The rows come from 4 hidden closed curves, with some noise, and rows from the same curve form a group. Each curve winds through 6 dimensions. The rows are also pushed far along 4 directions, which tell nothing about the answers.
In the rows, zero is written as 128.
Some rows, each with its group after it:
[123 102 151  91 111 115 120 144 147 183 143 118 137 133 110 106 164 154
 100 148 152] -> zadid
[175 113 110 147 166 118 184  99 111  91  93 113 147 132 183 155   6  95
 138 110  78] -> purap
[114 117 152 101  87 116 129 171 161 179 143 128 134 146 109 107 177 123
 124 146 144] -> zadid
[143 145  90 180  80  90 154 130 148 182 189  84 154 112  77 137 183 140
  62 129 145] -> borun
[161 116 122 107 168 139 164 115 134 109 103 112 113 121 162 137  85 133
 131  95 120] -> purap
[141  88 138  61 132 143 127 141 158 126 102 143 137 157 152 116 108 107
 172 122 127] -> nogol
[133 128 182  86 120 104 142 148 140 173 131  89 131 108 131 117 143 138
  96 149 166] -> purap
[156 108 130 115 119  89 182 114 185 189 137  63 146 129 128 135  92 158
  89 141 126] -> borun
[159 125  71 195 115 111 113 108 134 156 151 124 167 122 120 122 127 140
  69 116 100] -> borun
[ 91 138 179 104 105 123 147 122 121 122 119  85  98 103 123 147 140 133
 153 118 147] -> zadid
[118 164 114 179  70  73 142 130 140 144 158  82 139  93  84 135 139 152
  88 108 152] -> zadid
[109 122 168  86 133 138 171 114 123 101 104  86  90 117 147 158  94 125
 179 111 131] -> zadid
[ 61 156 171 161 133 120  77 125  56  72 106 145 103 100 133 116 112 149
 130 139 117] -> zadid
[ 84 153 210 121 111  84 130 122  81 111 109  92 119  86 132 147  87 132
 131 151 153] -> purap
[ 93 152 158 152 123 124 135 117  90 101 119 123 102 107 129 151 129 133
 137 126 116] -> zadid
[118 119  98 135  98 132  83 140 133 145 152 168 128 136  78 108 176 146
 116 118 157] -> zadid
[134 120 141 107 148 128 171 114 133 121 118 115 114 135 133 154 109 134
 143 128 113] -> purap
[ 84 164 139 160 129 135  97 110  90 103 132 146  91 104  99 135 149 157
 130 128 140] -> nogol
[178  91  66 144 117 149 135 132 139 150 145 145 150 150 132 119 129 102
 115  95 116] -> nogol
[215  84 100  78 167 157 167 149 178 168 118 127 170 168 183 114 114  72
 125 128 104] -> purap
[134 124 139 130 141 119 161 116 137 140 127  95 123 126 144 133  94 148
 110 143 121] -> purap
[135 139 101 174 125  93 145 127 116 120 152 111 146 120 122 125  98 138
  84 138 124] -> nogol
[161 125 119 118 151 118 159 131 147 138 134 114 143 134 132 134 132 122
 107 131 113] -> purap
[ 55 149 163 158 102 134  77  99  68  87 111 126  87  86 115 140 143 162
 149 110 137] -> borun
[135 116 122 127 163 150 112 111 108 118 126 148 128 134 144 125 123 132
 125 143 117] -> zadid
[137 138 130 156 115 103 135 119 114 134 131  97 144 104 132 137 112 124
  99 113 124] -> nogol
[125 141 125 131 107 134 127 133 134 145 155 113 129 121 112 132 175 116
 129 136 155] -> nogol
[160 136  95 170 144 126 113 122 117 135 138 135 146 116 141 115 126 134
  79 118 118] -> purap
[167  79  96  92 139 155 160 142 142 112 119 138 139 165 161 120  88  84
 163 112 119] -> nogol
[112 117 124 132 103 124 102 128 121 130 126 142 127 131 112 120 114 134
 139 123 140] -> purap
[161  67 124  70 144 177 110 135 147 151 101 162 145 171 162 113 130  88
 165 115  99] -> borun
[122 149 131 163 104  93 117 107 108 119 121 102 130  86 111 143 110 145
 107  93 136] -> nogol
[ 77 154 197  94 111 117  96 147 120 158 141 104  98  90  95 114 213 172
 102 151 189] -> purap
[140 113 132 100 108 108 174 130 155 148 145  98 138 133 113 146 139 127
 126 135 148] -> nogol
[117 107 125 125 111 133 117 112 133 134 118 119 122 129 132 119 108 151
 137 111 123] -> borun
[129 140 178  84 118 102 147 143 140 146 125  79 137 106 131 135 130 109
 131 138 162] -> purap
[162 119 139  99 132 117 161 115 149 137 108 100 139 114 148 152 106 115
 133 104 133] -> zadid
[119 125 136 138 148 144 103  94  90  94  93 164 114 118 141 149 116 131
 149 100 101] -> nogol
[114 126 173  92 141 156  70 119 100 133 100 168 123 125 132 132 165 112
 157 135 127] -> borun
[118 138 135 128 104 118 124 140 134 120 119 116 128 119 127 123 122 121
 142 108 134] -> zadid
[110 127 122 165 100 106 135 135 130 165 169  94 134 126 106 108 154 164
  71 153 125] -> zadid
[ 95 130 145 153 102 103 100 134 110 148 145 129 131 117 104 112 153 163
  87 147 131] -> borun
[126 120 152 102  88  75 183 141 143 148 151  63 135 109 107 140 114 135
 109 132 168] -> nogol
[134  84 117 104 139 178  91 110 126 133  97 170 126 154 154 116 129 123
 163 108 101] -> borun
[133 109  83 135 124 159  93 139 138 127 135 181 124 156 113 103 147 131
 141 115 128] -> borun
[183  70  67  80 118 169 132 189 201 189 157 170 162 205 124  77 175  85
 135 135 128] -> borun
[152 116 155  97 124  98 171 146 163 160 116  97 151 134 150 128 100 115
 116 138 123] -> zadid
[160  97 139  94 146 120 170 128 131 123 106 128 143 145 152 148  68  96
 149 121 104] -> purap
[147 118 109 109 116 122 137 135 153 138 138 127 132 133 104 130 129 123
 135 104 147] -> borun
[110 116 192  47 122 146 100 144 155 161 105 121 124 136 137 116 160 116
 168 146 151] -> nogol
[140 128 132 103 121 119 184 114 164 146 135  83 115 123 117 159 118 135
 140 119 146] -> borun
[119 141 141 120 122 135 141 120 117 114 129 108 112 115 126 150 137 115
 152 122 145] -> nogol

New rows, each followed by its group:
[136 160 120 190 150 123 128  92  77  83 114 117 123  86 154 155  81 126
 107 101 112] -> purap
[116 138 209  52 130 114 153 159 141 159 127 101 123 126 123 140 159 106
 146 170 163] -> borun
[150 122 174  83 150 125 184 123 135 134 102  76 125 116 176 147  77 106
 141 135 130] -> purap
[180 113 101  86 136 146 153 144 203 191 144 127 151 166 129 122 158 105
 132 147 145] -> borun
[172  65 127  57 142 141 163 143 179 174 121 116 147 169 156 108 105 121
 131 134 117] -> zadid
[ 67 139 193 125  78  84 128 132  99 137 140  72 109  90  94 134 148 162
 112 133 157] -> borun
[152 103 122 109 137 141 130 114 140 150 123 121 137 129 142 132 138 131
 121 114 126] -> zadid
[108 131 139 126 117 135 110 133 130 138 135 131 135 143 122 123 143 117
 146 156 125] -> purap
[131 134 133 117 163 133 175 104 111  67 105 110 113 123 164 164  70 108
 169 128 114] -> nogol
[188 118 109 115 168 117 198 113 159 148 132 101 149 140 151 155  84 112
 110 139 110] -> zadid
[ 97 147 121 188 124 147  56 101  84 129 131 168 125 112 118 124 178 153
 105 137 116] -> borun
[137 120 183  40 143 117 152 151 163 150 112 111 135 139 136 129 116 108
 155 160 159] -> zadid
[154 106 104 116 139 134 165 115 133 103 119 127 134 140 146 154  97 108
 150 111 115] -> nogol
[101 146 139 135 131 127  87 134 108 108 125 152 130 125 111 120 157 127
 134 137 126] -> purap
[106 102 169  56 142 156 124 148 121  96  92 141  91 147 145 113  87 114
 196 121 144] -> nogol
[125 115 143 106 135 132 171 112 138 100  98  74 113 125 173 140  52 123
 167 114 112] -> borun
[185  82  79 113 147 157 129 128 135 114 106 171 151 160 159 124  78  83
 156  87  97] -> purap
[138 125 102 148 108 126  86 132 114 127 132 149 136 111 114 115 140 129
 108  97 148] -> purap
[114 113 135 117 114 112 139 148 128 119 126 116 127 131 126 112 100 129
 132 122 131] -> borun
[113 170 147 148 121  91 154 125 125 135 152 104 119 101  93 152 150 147
  99 146 156] -> borun
[149 106 131 111 128 143 121 140 129 145 119 129 145 136 154 114 124  97
 129 124 120] -> nogol
[144 111 105 140 113 133 125 123 129 140 134 148 150 148 119 138 124 100
 139 123 118] -> purap
[111 154 141 135 111 104 107 128 121 118 130 100 117  90 110 125 131 152
 113 108 166] -> purap
[ 67 144 187 115  79 107  99 162 119 150 134 130 115 118  95 111 185 138
 125 147 154] -> zadid
[157  75 112  91 151 175 135 104 143 126  90 147 121 158 167 132  91 115
 179  95  93] -> borun
[ 81 155 179 137 143 110 134 110  90  99 116 115 107 114 129 149 108 145
 136 159 112] -> purap
[101 116 152  96 127 139 102 141 132 131 120 140 116 142 126 105 134 142
 150 145 136] -> purap
[118 125 157  68 161 156 144 132 147  99 100 123 110 149 156 131  95 112
 192 152 134] -> nogol
[ 99 155 167 127 109 109 143 147 132 150 147 103 123 120 108 129 161 128
 119 167 144] -> zadid
[ 84 148 158 132 146 148  93 143  83  80 107 181 105 137 132 122 126 112
 167 148 115] -> zadid
[146 131 107 129 154 148 119 127 141 120 124 125 122 121 145 114 129 138
 122 111 128] -> purap
[124 133 124 157 129 123 112 137 105 128 136 139 128 125 125 109 116 137
 101 133 123] -> nogol
[120 136 151 103 145 114 148 129 129 114 120 117 121 123 120 139 131 137
 133 128 124] -> purap
[ 80 129 174  87 100 137  85 171 120 142 140 137 106 130 102  89 171 132
 143 156 180] -> nogol
[126 109 148 102 153 139 136 110 109 112 112 130 110 125 138 138 100 143
 138 124 122] -> zadid
[107 142 152 122 137 142  98 144 127 153 136 146 128 138 124 108 176 129
 119 175 134] -> nogol
[ 55 201 209 136 142  99 106  95  62  60  96 118  73  59 112 173 106 158
 157 133 163] -> borun
[120  95 159  95 133 125 162 123 121 122 104 106 115 136 155 133  77 138
 147 125 105] -> borun
[102 138 135 139 145 116 159 112 100  65 113 106  94 116 128 147  48 148
 154 114 119] -> zadid
[ 55 170 197 122 152 124  83 113  50  33  80 149  90  91 134 147 100 129
 183 124 121] -> purap
[133 126 104 168 100  84 196 124 152 175 180  61 132 124  89 136 129 174
  62 141 125] -> zadid
[138  91 113 105  91 132 117 147 164 181 145 135 146 157 108 104 142 121
 127 137 150] -> purap
[145 107 106 111 153 149 105 135 136 132 130 163 139 155 130 107 123 124
 130 142 126] -> zadid
[105 159 163 137 125 104 165 129 117 117 130  94 116 111 127 149 114 128
 129 149 130] -> zadid
[207  77  47 135 148 177 127 117 183 191 139 169 170 186 156 112 146 107
 111 125  81] -> borun
[155 149  95 164 111  89 142 111 136 133 141 124 141 102  95 155 123 140
  94  96 144] -> zadid
[123 101 154  65 135 131 137 157 155 138 117 128 128 155 138 106 110 125
 152 155 143] -> nogol
[116 147 127 146 141 103 172  92 113  88 121  94  97 102 115 167  79 163
 133 104 115] -> purap
[105 132 146 124 133 121 140 121 126 119 125 124 124 140 121 141 115 130
 149 151 108] -> purap
[165 114 102 118 162 132 190 127 139  79 105  93 118 139 173 133   4 104
 161 101 109] -> nogol
[143 122 114 131 142 143 110 141 148 157 137 151 145 154 134 100 143 125
 113 155 115] -> nogol
[ 91 128 187 104 106 109 164 141 121 129 127  67 114 114 138 129 118 132
 137 147 137] -> borun
[ 83 156 107 221 120 119 111 101  66  91 148 137 101 101 102 136 130 170
  93 120 103] -> zadid
[122 117 135 138 136 144 115 114 100 117 109 148 114 124 145 130 101 133
 133 122 122] -> purap
[157 117 110 113 116 128 134 133 142 142 137 130 147 131 117 136 141 103
 131 106 139] -> purap
[171 116  79 140 136 151 120 108 164 159 131 147 152 144 133 133 152 117
 123 112 101] -> nogol
[170  92  72 143 120 147 133 128 149 171 149 163 152 160 118 125 153 119
 109 121 113] -> purap
[119 141 113 125 140 155  97 114 131  96 114 153 119 131 129 134 136 124
 173 118 132] -> nogol
[161 120  49 167 126 139 111 118 172 171 166 168 163 159  99 123 184 143
  97 137 114] -> nogol
